The same things were measured in two ways. Each way mixes the same 11 hidden numbers, adds some noise and spreads widely along 7 directions of its own, which tell nothing about the thing.
Some things both ways: the first way, then the second way.
[ -6   9 -12  -7   3  13  19  -8 -26   2   3   8  -9  -1   4  -3  -4  -3
   0   2]
[-11  -4   4  -1   3   3   7   7   2  -1  -3  -8   2  -4   5   2   5  20
  -1   7  11  -7  -7 -12   1  -9  -4   4]

[  0   2  -2  -5  -4   3  -5   1 -23   2  -9  13  -2   6  -7  10   8   3
 -22  -3]
[-6 -3  6 -1  7  2 -5  4  0  0 -3 -3  4  5  3  3  1  2  4  2  3  1 -1  1
 -3 -1  3  5]

[ -7  15   7   3 -11  -7   4  -7   4   5  -5  -2  -4  15  13  -9   0   1
  33   4]
[ -6   6   3   4   0  -7  -2  10  -4  -1  -4  -9   8 -10   7  -5   2  12
  -2   7   9  -5   6  -9   3   1   5   3]

[  9  -4   2  -1   0  11  -6   5  -5   8 -18   9   3   0  -5  -2   4   2
   6   5]
[ -3  -1   6 -11   2   2  -5  -5  -8  -7   4  -5   7  22  -4   6 -10  -2
   5  -7   5   4   6  -1  -7  -5 -11 -12]

[ 10  -6  13  -9  -4   4   0  10   9  12 -10  -3  13  -2  -6  -5  -6  -6
  22  15]
[ 12   2   0  -1  -6   2  -6  -2  -4  -1   3   3  -5   4   0   4  -8 -14
   3  -6   2   4   9   7   5   5   2 -11]

[-18   9 -11  12   5   2  -4 -16 -10   4  -4   1   1 -13  -4   1  -3  10
  17  -7]
[ 15  -4  -1  13  -4 -11  -4  -3   2   1   2   4  10   4  -7   5  -6 -14
   3   3  -2   5   6   7  -1  10   3  -8]

[-16 -13   1   2  -1   2  -2  -5   8   9  16   2  -3 -20 -19 -10   7  -2
  -7 -17]
[ -6   3   3  -6  -2   5   8   4   5   3   7  -6  -2  -6  -4   2  11   8
 -10   9  -4  -1  -3   5  -3 -11   1  10]

[ 10   8  -1  -1  -4 -12   2   4   5   7  -5   1  -8   8   2  -3  15 -15
  -8  18]
[  6  10 -12  -3  -8   4   7   0   4   4  12  -6   3 -17 -10  -8  14   0
  -5   4  -4  -1  -1   9  -7   0   2  14]

[  6   5   9  -2   0 -16   1   2  11  -7  18  -3  -4  16  12   5  -3  -4
 -13   9]
[ -4  15   2 -10 -12  10   4   2   3  -5   5 -14 -12  -7  -9  -2   1   0
  -2   9  -7   4   1   3  -3 -15  -5   7]

[-16 -18  13   5 -14   8   1  -2  -4  10  -2   0  11   4 -20   7   9   1
  -3 -12]
[-14   8   8  -8  -8  12  -6   1   4   7   8 -16  15  -3   2  -4  12   6
   7   2   5   5  -6   5 -15  -4   0   8]

[-13  -9   5   2  -8  -3   0  -6  22   6  20   3  -4  -2  -7 -12  -3   3
   4 -18]
[-10   8   5  -9   2   0   1   9  -3   0   4  -7   2  -8  10   3   8  16
 -10  -1  11  -6   7  -1   2  -9   3   1]

[ -3   2  10  -7  -8  10   6  -1   0  22  -9   2   1  -9  -7 -12   4  -5
  30   7]
[-14   1  12   1   1   3  -1   1   8   4   0 -11  -8  10   8   4 -11   7
  -2   5 -12   3   3  -2   5  -4   1   4]

[ 17   2  -1  -3   4  -1  -9   4  10   1   3   9  -2   0  -4   1   1  -2
 -10   8]
[  6   9  -6   0  -9  -5  -2  -1   3  -9   8  -4   2  -7 -11   4  -6  -4
  -1  12   4  -4  12   5   5   3  -6 -15]

[  3   6  -2   2  -6   1  -6  -3  -9   9 -16  12  -6  11  -2   2  12   4
  -1   1]
[ -2   5   1  -2  -1  -3   1   8  -5  -1   5 -11  -2  -8  -4  -5  13  11
  -9  14   4  -6  10  -1  -1  -4  -6  10]

[ -5  -5   0 -12   7   0   9  -4  -3  -8  18 -12  10  -6   9  -8 -19   2
   8  -5]
[  5  -5   0  10   4 -16  -3  -6  -3   6   5   7  10  11   1   0 -13  -5
  -9  -3 -12  -1  16   8  10  15   7 -16]

[  1  -6 -22   1   5  10  -4 -11 -23 -21  -1  12   1   2  -4   8  -3  17
  -1 -15]
[ -6  -5   7  -4  -1   3 -12   3   2  -3   2  -1   2  -4   8   5   8  16
  -8   2   6  -7  -4 -13  11   0   1 -10]

[-12  -7   2  -4  -7   0   3  -1 -11  -2  -3  10   3   2  -6  -2  -3   8
  -4  -8]
[  3   7   8   4   7 -15 -15 -11  -8  -4   4   3   1   6  -3   4  -5  -2
   7   7 -11   4  17   5   7   8  -1  -9]

[ -8   3  18   0 -17  -2  -4   1  11  11   6   4   0   3   0  -6  -1  -2
  -1 -10]
[  6  12 -17   5  -9   5   4   9   7   2  -7  -2  -2  -6 -14   3 -10 -16
   3   6   1  -4  -5  11  -7   1  10   2]

[ -5  -5   0   4 -10  12  -1   2   1  13 -11  -4   6 -18  -7 -17 -11  -1
  33  -1]
[-11   9  -5   2  -3   9   1   2   8   2   2 -10  -4   2  -1   2  -8  12
   1   3   3   5  -6   2  -1  -3   3   6]

[ 12  -1  -8   3   4   9   0  10 -21   3 -21  10  -1  -1  -3   5   8  -7
  -9   7]
[  6   1  -1  -3  -7   8  -4  -4  -5   2   0   0 -10  18 -12   2  -4  -7
  -1  -6 -10   8  -6   5  -4  -5  -3  -3]

[ -4  -2  15  -9  -8   0   6   3  16  13   8  -1   1  -1  -5 -19  -3  -9
   7   7]
[ -6   9  -3  -7   0   6  -1  -1   5  -2   1  -5   6   6  -3   8 -11  -5
   8  -3   0  -2   0   4  -7  -2   0  -4]

[  8 -12  21   2   5 -12 -18  17  17  -1 -14  -2  20  -3  -2  -5  -1   3
   7  -1]
[  0   8 -11  -3   0   6  -6  -3  -1  14  -9   3   4  -1   8   2   1  -5
  11 -17   1 -12  -4   3  -3  13  10  -6]

[ -5  -5  13  -4 -15   5  13   3   9  13   0  -5   7  -2  -6 -13  -5  -9
  20   9]
[ 13  -1  -6  -5  -3   2   5  -1 -10  -6  10   2   3   3 -15  -5   4  -9
  -8  -7   2   9   1  10  -8  -6  -2   2]

[  5   4   0   0  -7  -1 -13   1  -1   5 -16  13   2  -2  -8  -2   5   6
   4   2]
[  1   5  -5  -2   5  -4  -3   1  -3 -13   7  -6  11  -8  -6  -2   2   5
   4  10  13  -5  10  -1  -1   3  -5  -1]

[-13  -4   5   1  -6   1   8  -5   8   5   0  -6  10  -7   0 -14  -9   1
  28  -3]
[ 9  5 -7  1 -4 -5  0  2 -7  1  0 -1  4 -9 -1 -3  4 -1  1  3  8 -7  8 -3
  2  8 -1 -3]

[ 23  15  -5   3  -3  -6  -8   7  -6  -2 -11  12  -7   6  10  15  13  -7
  -8  14]
[ 2 -4 -4  2 -3  5  4  7  1 -7  2 -5  4 -5 -3 -5  2  9 -4 -2 11  5 -9 -7
 -2 -8  1  4]

[ -3   9  -7  -4   8 -12   4   0 -10  -6  12   3  -8  -3   7   0   6  -8
 -25   2]
[  0   0   3  16   6 -15  -6   0   3   8  -3   2   3  -2   4   1  -1   5
  -3   9 -14  -2   7   2   9  10  10   3]

[ -8   1   7   5  -6  -3  -1  -6  18   7   2  -7   1  -6   6 -18  -4   3
  33   0]
[  6  -1   0   3  -3   4  -3   7   1  10  -7   0 -11   1  10   6  -1   0
  -3  -6   0  -3  -1  -3   6   5   9   2]

[-10   9   1  13  -7  -7   6  -8   7  10  -6   7 -10  -7  -8 -10  22  -7
  11   3]
[  1  -9  14  -3   5  -3  -5   7 -13   0  -5  -1   2   6   3  -5  12   6
  -6  -1   0  -1   0 -11  -1  -5  -1   7]

[  3   6   2  -1  -4  -5   0   2  -6  -8  -5  -5   0  10  16  -8 -11   3
  15   7]
[ -1  -2   1  -8   6   1   8   7 -17  -9   4  -3  -2   3  -5  -7  10  13
 -13   0  12   2   1  -4  -3 -15  -5  10]

[  7  15  -7  11   1 -10 -10  -5   5   6 -14   5 -16   2   6 -11   8   2
  15  17]
[ -1  19   0  -7 -10   9  -5  -2   0  -5  -6 -10  -8  -6  -1   9 -12  -5
  22  12  11  -6   4  -6   0   1  -7  -7]

Other things, the second way, with their names:
Q_568: [ -7   9  -6   0   1  -1   9   7   3   0  -5  -7   6  -8   1   1  -4   6
   1   4   5 -10   0  -5  -3  -1   5   4]
Q_157: [  6  -4  -1  16   6 -17  -3  -9  -3   8   4   9  13   2   2   1   0   3
   1  -5  -1   6   8   9   5  11   6  -8]
Q_368: [ -7  -2   7 -11   7   2  -2  -4  -7   0   1   1  19  12   2   5   4   1
   6 -15   7   1  -4   1 -12  -7   0  -6]
Q_57: [ 6  2 -4  7 -3  2  1  0  4 14 -6  1  4 -2  7  6 -2 -1  9 -3  3 -3 -6 -2
 -2 11  9  5]
Q_85: [-10  11   0 -10  -1  10   2 -10   5  -6  11 -12  11  11  -7   3 -10   3
  16  -5   3  11  -3   3 -15  -7  -9   2]
Q_559: [  5  11   0  -7  -8   3  -2   5  -3   3   7  -5  -6  -2  -5  -1   6  -4
 -11   0  -7   4   3   9  -3  -4   6   8]
Q_833: [ -3  -4   6 -13  -4   6  -4   8   3  -6   5  -4   5  -7   6   4   7   4
 -11  -2   8  -7  -1  -8   5  -4   1  -8]
Q_719: [ 4  2 -2  4  5 -7  0 -1 -7  3  2  7 14 -7 -1 -2  7 -1  0 -3  6  0  3  8
 -2  5  8 -2]
Q_942: [ -6   3  -5 -12  -1  10   4   6  -2  -6  -3 -10   8  -4  -4  -3   6   2
   6  -5  13  -8  -4  -3 -13 -10  -6   2]
Q_798: [  0  -1  -4  -5  -2   7  -3   2   1   2  -2   3   3   1   1   2   2  -4
  -3 -15   3  -1  -6   2  -1  -3   8  -6]
Q_96: [ -5  -2   5   1  11 -12   1   3  -9  -6   9  -4  16   2   2  -2   7  14
  -5   1  10   2  10  -1  -4  -3  -3   2]
Q_483: [ -1  11  -1   4  -7   3   1   5   3  12  -7  -8  -9 -14  10   4   7  13
   6   9   3  -8  -3  -9   3   3   5  13]
Q_597: [  5  -7   3  -1   4  -2  -1  15 -10   0 -13   1  -3  -4   8   3   8   3
  -3  -1  17 -11   2 -10   2  -2   2   1]
Q_430: [  9  10  -8   1  -9   5  -4   0  -1   3  -9   0 -10   5  -7   9 -13 -13
   9   5   0  -6   0   2   1   7   2  -7]
Q_873: [ -3   4   7  -5  -3   7  -6   1   4   3   0  -4  -9   8   0   5  -4  -1
  -2  -1 -12   4  -3   0   2  -4   4   3]
Q_898: [  2 -11   3  -3   2   8   7   7  -2   9  -3   4 -15   5   6   2  10   6
 -13 -10  -3   0  -9  -1   5  -9   5   8]
Q_380: [-3 -4  3  2  0 -2  0  4 -7  9 -6  0  3  8  6 -4 -6 -2 -4  0 -1 -8  6 -2
  6  8  3 -9]
Q_224: [  0   1 -10   1  -2   4   4  -3   5   2   4  -4  -4   0 -10  -6   2  -1
  -3  -2 -10   0   1   8  -3  -2  -2   5]
Q_767: [  7 -10  -8   1  -6   9   1  17  13   8  -5   0 -13  -1   2   9   5  -3
 -17  -7  -3  -5 -10   1   3  -4  11   6]
Q_431: [-16   9   3  -2  -2   7  -3  -2   7   5  -1 -10  11   5   8   3 -13   5
  12   1   2  -2  -2  -3  -2   5   4  -3]
Q_231: [ -4   2   7   5  -3   0  -9   1   2  10  -2  -4 -15   6   5   3  -1   3
  -6   3 -14   1   5   4   9   3   4   0]
Q_467: [-10   1   7  11   7  -9  -5  14   0   9 -12  -3  11   6  16  12  -8   9
   0  -2  12  -3   3  -2   1   3  14  -4]
Q_588: [ 5  0 -5  8 -6 -4 -2  3  5  2 -4 -1  0 -6 -1  1 -7 -3  0  7  1 -6  4 -2
  9  9  4 -9]
Q_920: [ -5  -2   2  -8   1   8   5  -4   9  -2   8  -4  -2  16  -8  12  -7   0
   0  -3  -7   5  -4   6  -7 -10  -6   1]
Q_692: [  3   1   2   9  -6  -1  -6   7   9  12  -7  -4  -5 -10  16  11   3  10
   1   5   6  -8   0 -10  10  10   7   0]
Q_326: [  7   1  -2   5  -1  -3  -2   8  -3   6  -7   2  -4 -13   7   2   9   2
   0   2   8  -6   1  -1   4   4  10   5]
Q_217: [ 11   0  -3   4   0 -12  -2   7 -15  -4  -6  -2  -1  -5  -4   0   8   3
  -2  11  16 -10  13  -7   0   3  -8  -5]
Q_633: [-24   8  10  -2   3   5  -8  11   6   3  -4 -19   4  -6  18   1   2  25
   1   7  10  -6   1 -12   3  -3   5   9]
Q_33: [  9   4  -8  -5 -12  10   6  -3  -4   2   1  -2 -10   7 -11  -3  -7 -11
   1  -5  -3   4  -3   6  -5  -4  -4  -1]
Q_683: [  6  -7   3   3   4  -8   4  -7 -15  -6   6   1   5  12  -8  -8  -1   2
  -2  -6   3  11   9   4  -3  -7 -10  -5]
Q_970: [-12   4   2   5   0   1  -8  -1  10  11  -1  -4  13   3   9   5  -6   2
   6  -5  -4   0  -2   4  -2   9  11  -3]
Q_334: [-1 -2  3  9  2 -7 -4  7 -2  2 -4 -3  8 -4  3 -3  2  5 -1  4  5  0  3 -4
  2  3  5  1]
Q_992: [  0   0  -2  -5  -3   4   3   5   0  -3   5  -3   3   3  -6  -1  -3   2
 -10   0   0   1  -5  -3   0  -4   2   1]
Q_372: [  4   9 -11 -12 -15  11  15  -3  -1   5   7  -9  11 -11  -4  -9   6  -1
   3  -7   9  -5  -4  -2 -11  -2  -5   0]
Q_54: [ 13   1   1  -3 -10   5  -3  -3  -4   0   4  -2  -5   1  -6   3   1 -13
   5   3   5   5   5   7  -3   1  -6  -4]
Q_694: [  5 -11   4   6   5  -8  -2   4  -7   6  -1   3  11  -3  11   0   9   5
  -2  -4  14  -3   8  -2   2   6   2  -4]
Q_482: [ -1  14  -7  -5  -9  13  -5   7   9   6  -4  -8  -1 -10   4   1  -3  -7
   8  -6  -1  -4  -5   0  -3   5  12   6]
Q_772: [-8  5  5  5  3  0 -7  7 -8  6 -5 -7 -9 11  8 -2 -4  9 -1 -3  1  7  2  1
  1 -2  7  9]
Q_130: [  7   4  -9  -7 -12  11   8   8   3  -8   3  -7  -5 -10 -11  -2  -1  -5
  -5   5   7  -3  -4  -3  -2  -7  -3   2]
Q_968: [ -5  10  -7 -13  -5  14   4   3   7  -1   7 -12  -1 -10  -3  -3  10   5
  -1  -5  -2  -2  -7   1  -9  -7   1  14]
Q_524: [ -2  -4  -1  -5   8   5   6  -4  -4   1   7   1   9  21  -1   6  -8  -2
   3 -16   5  11  -2   8 -11  -6   1   3]
Q_998: [ -5   4   1   3  -2   0  -8   2   1   9  -7  -2  15   6   6   6  -9  -3
   9  -3   7  -4   1   0  -3  11   7 -11]
Q_253: [-5  8 -1 -8 -5  4  1  0 -6 -4  6 -7 11 -1 -4 -3 -3  0  2  4 10 -3  3  1
 -3 -1 -3 -7]
Q_931: [-8  2  7 -4 -1  4 -9 -2  6  3  6 -5  1  6  2  1  3  4 -2 -6 -9  8 -1  6
 -1 -4  3  2]
Q_995: [ -8   6   4  -2   0  -2   2   9  -2  -4  -1 -10   4   0  -1   6  -3   8
  -1  11  12  -5   5  -4  -3  -8  -4  -2]
Q_996: [  2   4  -3   3  -7  -1  -5  -4   3   8   5   1   2  -3  -5   0   5  -3
  -6  -3 -11   3   1  11   1   2   6  -5]
Q_158: [  2  -7  -5 -10   2  13  13   0   4  10  -1   7  -2   8  -1   1  -2 -14
  -5 -20 -16  -1 -12   8  -5  -5  10   5]
Q_567: [ -3   4   3   0   2   3  -5   5   0   7  -8  -3 -14   0   9   6   0   5
   0   1  -2  -6   2  -3   7   2   6   4]
Q_914: [ -2   2  -8  -8   0   6   8   5   1  -1   4  -4  20 -11   1  -1   9   5
   3  -8  22  -5  -5  -1 -11  -3   0   1]
Q_377: [ -2   3 -10 -13  -6  12   6   1  10  -1  10  -6  11 -11 -10   1  14   1
  -2  -6   2  -5  -9   5 -13  -8  -2   4]
Q_578: [ -9   4  -1 -11   7  -2  12  -4  -2 -10  18  -7  16  -3  -8  -3   7  11
  -4   3   9   3   8   8 -10 -12 -11   3]
Q_781: [  2 -11   4   4   4   4  -8   9  -6   5 -11   4  -1  14   5   1  -6  -8
  -1  -6   2  -2  -4  -3   2   6   9  -2]
Q_393: [ -3 -13   8   7   3  -5  -1   0   2   9  -3   3  -8  -1   5   0  13  11
 -12   2 -10  -5   0  -2  12  -2   0  -3]
Q_629: [  2  -6   8   3   6 -10  -5   2 -15   0   0   0  -2  18  -7  -2   1  -3
  -7   0  -5   6  12   9  -3  -5  -5  -3]
Q_115: [ 2  0  9  6 -1 -3 -5  8 -1  5 -5 -2 -2 -2  6  5  2 -1  0  4  3  4  2  3
  2 -1  9  5]
Q_139: [ -7   4   7  -1   5   0  -8  -4  -5   4 -11   1   3  13   3  11  -9  -4
  16  -3   2  -3  -1   0  -4   0   1  -8]
Q_614: [ -6   7   2  -8  -3  15  -1  -1   9   9  -3  -8 -17  -3   6   6   6   6
   8  -1  -7  -1  -9  -2   0  -5   0  13]
Q_465: [-14   5   2   6   2  -1 -10   0  12   3   3 -13   8  -9   7  -5   0  15
   2  10  -6  -5   5  -5   7  11   4   3]
Q_39: [  1   0   4   7  -9  -5  -4  13  -3  13 -11  -4   1  -5   5   6   9   2
  -4   5  11  -7   2   1   0  -1   5  -5]
Q_220: [  3  10  -4   0 -10   8  -1   8   4   6  -8  -2  -5 -10   1  10   1  -4
   4   2  10  -5  -6   3  -1  -2   9  -1]
Q_569: [  9  -7   8   5   6  -6  -6  15  -9   6 -18   7 -15  -8   8   9  13   0
  -3   7   7 -12   3  -7   8   1   8   5]
Q_422: [-14  -2  11   1   2   1  -4  18  -3   6  -9 -13  -5  12   9   1  -3  11
  -9   4   2  -5   5  -6  -1  -6   3   6]
Q_977: [  7   9 -14   0  -5   1   2   2   9   2   4  -5   4 -12 -10   4  14   4
  -2  -2  -1  -2  -8   4 -11  -3   3  11]
Q_595: [-1  4  4  5 -4 -8 -3  2 -3 -2  6 -9 13  7 -6 -1 -6  3  1  6  5  9  8  2
 -7 -1 -3 -1]
Q_737: [  2   7  -2   6  -4 -12  -9  -4  -3  -1   8  -5  11   2  -7  -4  -5  -4
  -3   2  -4   3  16   9   0   7  -1 -12]
Q_959: [ 12 -11  11   7   5 -16 -17   5 -19   7  -2  13   6  10  10   3   6  -6
 -15 -14   3   5  13   6   9   9  14 -14]
Q_937: [  4 -12  -1   3   6  -3   1   7  -3   6   1   6   6   3   4  -1   9   2
 -13 -13   4   1  -1   3   0   0   8   3]
Q_283: [-12   7   4 -21   5  15   3   4  -5  -7   1  -8   0   1  -5  -1   8   4
   4  -1   4  -3  -9  -1 -12 -18  -3  12]
Q_579: [ -2   9  -4   9  -6  -2  -6  -6  14   8   7  -4   6  -7   0   4  -3   5
   2   7 -11   1   0   6   6  12   7  -2]
Q_516: [ -4  -2  11   0   5  -1 -15   3  -3   1  -1  -5   6   6  15   4   0  10
   6  -4  10   0   6 -10   4   8   2  -3]
Q_584: [  2  12 -10   6 -13  -1   5  -8   5   2   6  -3  13  -5  -9  -1 -10  -3
   6   2   2   3  -1   6  -1   4   2 -12]
Q_924: [ -3   1  14 -10   3   0  -1  -5 -13 -13  11  -9   0  18 -11  -1  -4   5
  -2   4  -2  14   6  -1  -5 -16 -14   1]
Q_204: [  4  13 -17  10  -9   1  -1  -3  15   7   1  -7   1  -7  -5   2 -10  -3
   9   4  -6  -2   0   6  -2  12   6   3]
Q_145: [ -1   8   2  -2  -6   5  -4  -1  -1  -4   7 -11   1   0  -3  -3  -6  -3
   6   4   2   8   7   6  -3   0  -3   1]
Q_691: [ -9  14   3   1  -8   8 -12  -9  10  -3   7 -17  -5   7  -3   3 -10   8
  14   7  -7  12   1  -1  -1   1  -6   3]
Q_757: [ -8   5  -2   1  -4   4   2  11  -1   7 -10 -11  10  -2   7  -3  -5   2
   6   0  12  -7  -1  -5  -6   2   4   0]
Q_63: [-14   5   2  -1   3   0   9  -2   1   7   7 -10  11  -4   6  -6   5  15
   2   2   3   2   2   3  -4  -4   0   9]
Q_941: [ -4   8  -1  -9  -3  12   2   6   6   1  -3  -6  -2  -6   1   7   4   4
   4  -2   3  -2 -11  -2  -6  -7   5   9]

Some of these things the first way, each followed by its name:
[-16   4 -11   1   2  -1   3 -10 -20  -3   1   7   0   1   1   7  -8  10
  -6 -14]  Q_326
[ 12  -5   5   7   2  -1 -14  11   7   2  -1   6   2  -8  -2  11  10  -4
  -7  -6]  Q_584
[  0  -8  13   2   0  -1 -15  11   7  -2 -10  10  17   8  -1  10  -1   9
  -3 -12]  Q_977
[  3  -2  -1 -12  10   4   4   2 -12  -7   0  -7  20  -6   6   2 -22   3
  14   2]  Q_588
[-23  -1  -4  15  -7  -4  -5 -12   1   4   5   5  -9 -14   0  -4  11   8
   0 -22]  Q_57
[-12 -14  12 -11  -8   9   9   2  -3   3  11   0  18   0  -7   3 -15   3
  -1 -13]  Q_914
[ -5  -4  -4 -15  -1   3  18   0 -19  -6  15  -5   2   3   6  -1 -11  -6
 -15   0]  Q_431
[-11   1  -1  -1   2  13  12  -1 -23  13 -11   8   3  -5 -11   1  -6  -3
  -6  -2]  Q_629
[  5  -1   2  -5  11 -21  -7  10   2 -17  10  -8   4  -3   2  -8  -7  -6
 -21  12]  Q_283
[  5   0   0  -9   2  -4  -1   6 -12  -5  -1   5   0   8   8   3  -3   3
 -15  -1]  Q_567
[  5 -11  21  -2  -9  -2  -4   9  18   4  10   6  10   7  -7   7   1  -3
 -16  -6]  Q_737
[  4   4   0   9   0  -6 -13  -5   3   2  -2   3  -5   5   1   6   6   6
  -9   7]  Q_54
[ 17  10   4  -1   8 -10 -12   4  -9  -9  -6   4   3  11  13  11  -2   6
 -13  10]  Q_224
[ -6   2 -18  -1   1   5   0 -19  -9  -7   4   8  -2   4  -7   1   0  14
  14 -12]  Q_833
[-19  -8   0   5   4   6  -2 -12  14   4  20  -6   0 -26 -10 -25 -12   4
   8  -9]  Q_920
[ -8  -1   0   5   9  -5 -13   3   3   0  10   1   3 -11   0   1  -7   1
 -13 -16]  Q_467
[ -3  -4  17  -2 -12   2  -9   4   8   8  -8   5   6   9   1  -3   2   6
  18  -3]  Q_96
[-17  19 -16  11   2 -11  10 -20 -10  -5  13   0 -13  -4   8  -5  -4  -1
  -1  -1]  Q_334
[ 13 -17  21 -15  -6   8  -2  19   0  10 -10   6  17   8 -13  10   4  -6
  -1   8]  Q_931
[ 11   6   6  20  -3  -6 -18   1  15  11 -15   7  -8  -8   0   0  18   1
  11   3]  Q_33
[  4  -7  13  -2   0  -1 -15   6  14   9  -3   2   7  -8 -10  -7   0   3
  10   2]  Q_578
[  1   4  19 -14  -7  -2   4   7   4   7  -3  -2   8  10  13  -8  -6  -2
  22   4]  Q_568
[ -4 -14  31  -5 -19   1  -2  11  23  10  15  -3   6  -1   1 -11  -3  -2
  -5  -4]  Q_524
[-11 -11   3   7  -2   0   2  -2  10  -5   8 -10  15 -14  -3  -7 -19   2
  12  -1]  Q_691
[ -4  17 -22  13   9   0   0 -11 -17   6  -9   4 -10  -7   0   4   3  -4
  -1   5]  Q_595
[ -8   5  -1  -1   5  -1  -2  -7   1  -3   6  -8   1   3  10 -14 -17   5
  16   3]  Q_995
[  4   6   0  11  -6 -11 -20  -3  -6  -9  -2   9  -6   3   5   9  14   8
 -20  -9]  Q_781
[ -6  13  -6   8  -9  -3  -3 -12  -6  -3  -3   4 -18  14  18 -13   0  11
   9  -2]  Q_430
[  1  -6  11  11  -5 -10 -12   4  21  -2  12   1  -2  -9  -3  -5   6  -2
  -8  -2]  Q_924
[-23   3   3   3  -3  -3  14 -12   2   3  16 -12   9  -8   5  -7 -19   0
  11 -14]  Q_757
[ 15  17  -3   1   6  -9  -8   0  -4   0  -8   4 -10  12  10   3   9  -3
  -3  18]  Q_937
[  1 -15  13  -9 -10   4   0  10   4   5  -3   3  10  -2 -10  -2   6  -5
   4  -3]  Q_873
[  2 -12   4   5   5  -4 -13  13   4   6 -11   5  12 -17  -5   7   9  -1
  -4  -9]  Q_483
[ -9  -5  11  -5 -13  14   5  -1 -10  12 -15   3   6  12  -2  -4   0   5
  25  -5]  Q_998
[ -2  12  10  12 -15   3  -4  -5   8  12 -15  15 -12  17   8  -8  11   8
  14   2]  Q_217
[ -2   3  14 -12  -7   3  11   2  -2   5   0   0   7  13   7  -6 -10  -1
  10   7]  Q_597
[ 12   7  -4   8  -2  -5  -8   2   2   8 -16  14 -14  13  -7   3  24  -7
  -2  10]  Q_959
[  2  -8  19   0 -11  -6 -12   1  23   0  14  11   0  14  -7   3  13   4
 -18  -8]  Q_377
[ 10  -6  27   1 -12  -8 -15  11  21   7  -2  -6  12   6  -1   3   0  -1
   9  10]  Q_145
